The same things were measured in two ways. Each way mixes the same 5 hidden numbers, adds some noise and spreads widely along 4 directions of its own, which tell nothing about the thing.
In the rows, zero is written as 128.
Some things both ways: the first way, then the second way.
[ 83  94 125 144 125 125 110 108 150 129 129 121 136 153 122  90 110 172]
[139 144 104 152 152 154 154  91 128 119 138 107 128 158 123]

[151 124  99 174 138 111 139 103 101 141 128 110 125 175 146  94 133 162]
[174 155 113 155 127 188 115 100 134 172 162 162 152 145  79]

[100 158 143  94 113 123 118  92 163 124 159  70 165  98 114  73 120 139]
[127 129  88 156 163 164 180 156 116 100 161  82 100 112 177]

[173 151 120 135 134 103 127 146 129 133 122  81 148 114 107  81  78 106]
[114  90 126 181 144 119 129 151 156 171 118 157 114 138 105]

[132 135 129 115 131 141  48 128 127 136 121 104 121 131 151 137 121 108]
[140 133 126 102 120 173 126  86 131  86 178 116 155 100  97]

[125 121 105 145 118 141  77 120 131 132 127 121 124 170 162 120 113 133]
[160 128 113 153 147 146 159 112  94 129 159 133 148 101  61]

[100 134 150  97 120 127  88 101 133 136 136  94  98 121 126 123 104 126]
[139 129 109 142 171 173 146 136 142 122 165 114  94 125 177]

[155 116 144 116 140 158 102 129 122 132 116 131  92 148 130 110 102  82]
[117  78 130 142 132 162  84 119 162 125 159 162 152 121 138]

[107 107 116 150 137 107  67 119 106 148 112 109 108 148 143 145 113 167]
[ 94 120 140 133 111 123 124  87 144  53 110 126 132 118  94]

[148 186 151 103 142  70  57 107 135 111 120  81 201  60 121 128 137 171]
[ 78  91 109 122  91 132 151 162  95  85 151 116 123  79 109]

[146 127 110 157 141  83 109 150 120 142 112  75 153 115 109  90  78 145]
[ 77  47 143 164 134  74 118 134 148 151  98 169 129 131  75]

[ 76 130 132 103  97 136  97  81 166 129 142 127 148 121 122 129 117 168]
[120 122  99 122 125 151 173 146  85 120 168 104 112 104 111]

[105  83 125 135 125 171 142  80 175 129 114 198 174 134 101 113 145 181]
[129 126 100 163 149 148 166 121  71  62 140 126 123  88 105]

[161 177 168  55 115 177 115  85 165 112 137 153 154  84 109 124 136  81]
[118 167 104 156 129 190 140 145 121  77 135 133  73 119 173]

[172 147 125 132 135 114  93 152 129 123 119  95 144 126 129  93  85  98]
[ 92  90 135 162 111 111 111 117 155 141 101 160 135 149  79]

[156 115 165  90 149 192 120 121 163 115 118 159 153 106 102  82 134  75]
[141 131 112 142 158 195 108  88 147  86 162 136 132 138 172]

[160 140 112 145 144 123  81 125  92 145 124  89 112 151 162 121 130 115]
[178 166 132 118 131 194 101  63 151 155 171 162 149 151  81]

Other things, the second way, with their names:
Q_413: [ 83  38 117 151 120 105 131 172 160 139 146 115 152 101 119]
Q_941: [143 151 132 133 128 160 127 117 163 169 145 142 112 150  98]
Q_542: [132 165 132 110 102 183 108  86 172  87 152 115 139 131 118]
Q_176: [141 118 133 147 170 145 142 115 159  99 147 115 117 107 136]
Q_242: [116  89 140 186 196  91 143 102 135 105  93 156  95 128 108]
Q_990: [157 197  79 167 108 199 164 144 120 164 151 108 113 162 125]
Q_631: [132 153 132 128 121 193  97 100 174  87 148 135 126 132 149]
Q_423: [155 139 119 121 163 174 145 116 116 127 177 136  99 110 125]
Q_683: [128  95 135 112 152 142 121  97 127 135 165 162 120 118 100]
Q_569: [117 129 132 104 117 164 117 110 183  93 160  97 135 122 144]
Q_24: [167 153 111 145 147 162 157 100 101 159 158 141 128 137  72]
Q_944: [184 163 111 123 166 195 144  69  96 104 182 135 135 119 102]
Q_468: [ 97  98  95 161 124 149 140 144 113 101 137 124 128 127 142]
Q_559: [152  91  98 169 199 145 167 118  75 113 166 138 127  99 119]
Q_7: [122 127 138  99 112 165  96  96 169 131 159 143 129 142 114]
Q_655: [ 97 113 141 175 158 111 132 114 169  80  88 131  98 131 137]
Q_162: [ 88 109 127 157 126 148 110 156 190 128 118 136  87 146 181]
Q_371: [ 88 115 137 146 148 108 165 122 126  24 107 102  94  79 120]
Q_499: [ 91 108 107 178 111 153 114 154 152 112 113 139 117 141 158]
Q_328: [140 127 105  89 107 178 141 108  90 133 196 131 143 115  87]
Q_554: [162 121  89 178 178 161 167 112  92  90 164 107 153 101 120]
Q_426: [147 136 114 193 214 141 161  87 100  90 108 155  80 144 141]
Q_601: [157 148  93 154 140 183 143  95 109 120 161 124 152 140 116]
Q_223: [ 98 102 112 158 116 146 137 175 150 114 139 119 111 105 147]
Q_529: [137  98 106 182 158 145 125 126 143 165 139 152 141 152 122]
Q_40: [152 132 122 173 141 177 108 125 141 142 143 174 129 124 109]
Q_726: [ 74  94 151 133 118 107 129 127 152  45 111 120 111  81 107]
Q_674: [ 90  92 117 142 114 132 134 139 113 105 131 142 122 112 104]
Q_332: [138  91  86 184 175 126 185 145 101 149 147 107 129 121 118]
Q_679: [121 124 120 145 128 152 129  93 109  58 135 137 142 108 100]
Q_853: [128 153 118 115 127 173 144 129 125 126 159 127  87 126 131]
Q_384: [139 158 121 106 108 175 134 116 147 141 168 117 126 130 100]
Q_236: [149 118 140 139 152 171 105 114 150 124 161 167 125 104 116]
Q_778: [138 161  94 183 169 183 152 119 117  82 128 125  86 143 181]
Q_930: [152 164 115 149 116 177 135 120 160 114 154 106 143 121 109]
Q_780: [138 174 110 128 109 198 128 136 161 135 162 114 105 143 153]
Q_710: [117 116 108 148 114 164 129 144 153 133 151 116 138 134 138]
Q_783: [118 108  86 140 113 153 158 142 123 136 165  91 154 132 117]
Q_738: [157 142  98 136 139 174 148  91 103 122 169 122 153 132  99]
Q_296: [108  59 108 153 147 132 141 187 153 149 170 108 131  97 152]
Q_665: [ 55  74 136 130  85 117 112 153 156  92 117 136 122 107 120]
Q_580: [115 108 114 212 162 119 148 149 149 126  96 132 107 136 132]
Q_572: [164 131 100 141 132 202 116 115 145 143 191 121 169 129 135]
Q_579: [148  97 134 167 174 156  98 114 147 147 146 191 119 123 123]

Some of these things the first way, each followed by its name:
[116 161 130 100 107 142  99  94 146 132 157  82 133 129 144 103 126 119]  Q_674
[172 154 152 112 144 109  89 142 139 107 111 110 154 103 112  96  91 108]  Q_710
[128 137 137 116 131 146  67 116 152 107 128 127 143 147 155 103 131 119]  Q_738
[ 98 152 138  95 106 118  80  81 124 148 140  92 111 113 135 154 124 150]  Q_853
[185 141 132 139 148 128  97 122  97 124 111 136 103 157 146 130 115 110]  Q_40
[133 174 147 105 143  97   4 131  96 132 129  44 111 113 177 146 130 107]  Q_683
[112 108 147  98 116 177 154  93 196 110 134 177 161 128  92  76 113 126]  Q_468
[123 142 146  97 110 126 125 110 119 149 138  90  77 127 110 117  73 101]  Q_162
[159 117 127 121 140 140 109 151 140 146 111 100 154  90  93  98  89  98]  Q_176
[135 172 112 117 118 105  79 123 104 165 145  19 133  94 145 118 113 112]  Q_726
[ 77  92 141 130 110 128  70 117 159 106 113 165  86 184 131 131  66 155]  Q_783
[135 112 109 152 123 104 128 119 109 156 113 115 114 134 106 131  84 155]  Q_941
[127 127 138 138 147 116  42 109 112 120 112 128 116 152 165 146 142 156]  Q_679
[173 186 150  90 125 108  91 132 133 118 131  78 146  88 117 101  88  89]  Q_223
[111 116 142 128 128 120  78 138 167 101 117 132 142 144 124  89  80 138]  Q_332
[186 147 136 120 152 141  99 133 110 133 122  98 124 124 135  98 125  77]  Q_579
[130 118 164 105 149 143 129  84 162 109 114 173 167 106  94 102 141 153]  Q_778
[132  93 133 123 129 162  85 148 150 135 105 144 114 136 116 117  79  93]  Q_242
[135 136 143  93 123 137  51 138 149 136 106 117 152  78 113 152  95 105]  Q_371
[164 145 133 135 139 101 104 144 129 115 120  96 137 131 120  81  80 113]  Q_580
[143 154 158  95 141 117  24 121 119 123 109 108 128  99 144 166 121 121]  Q_423
[143 129 139 108 130 129  77 149 127 143 112  96 114 105 112 126  73  90]  Q_569
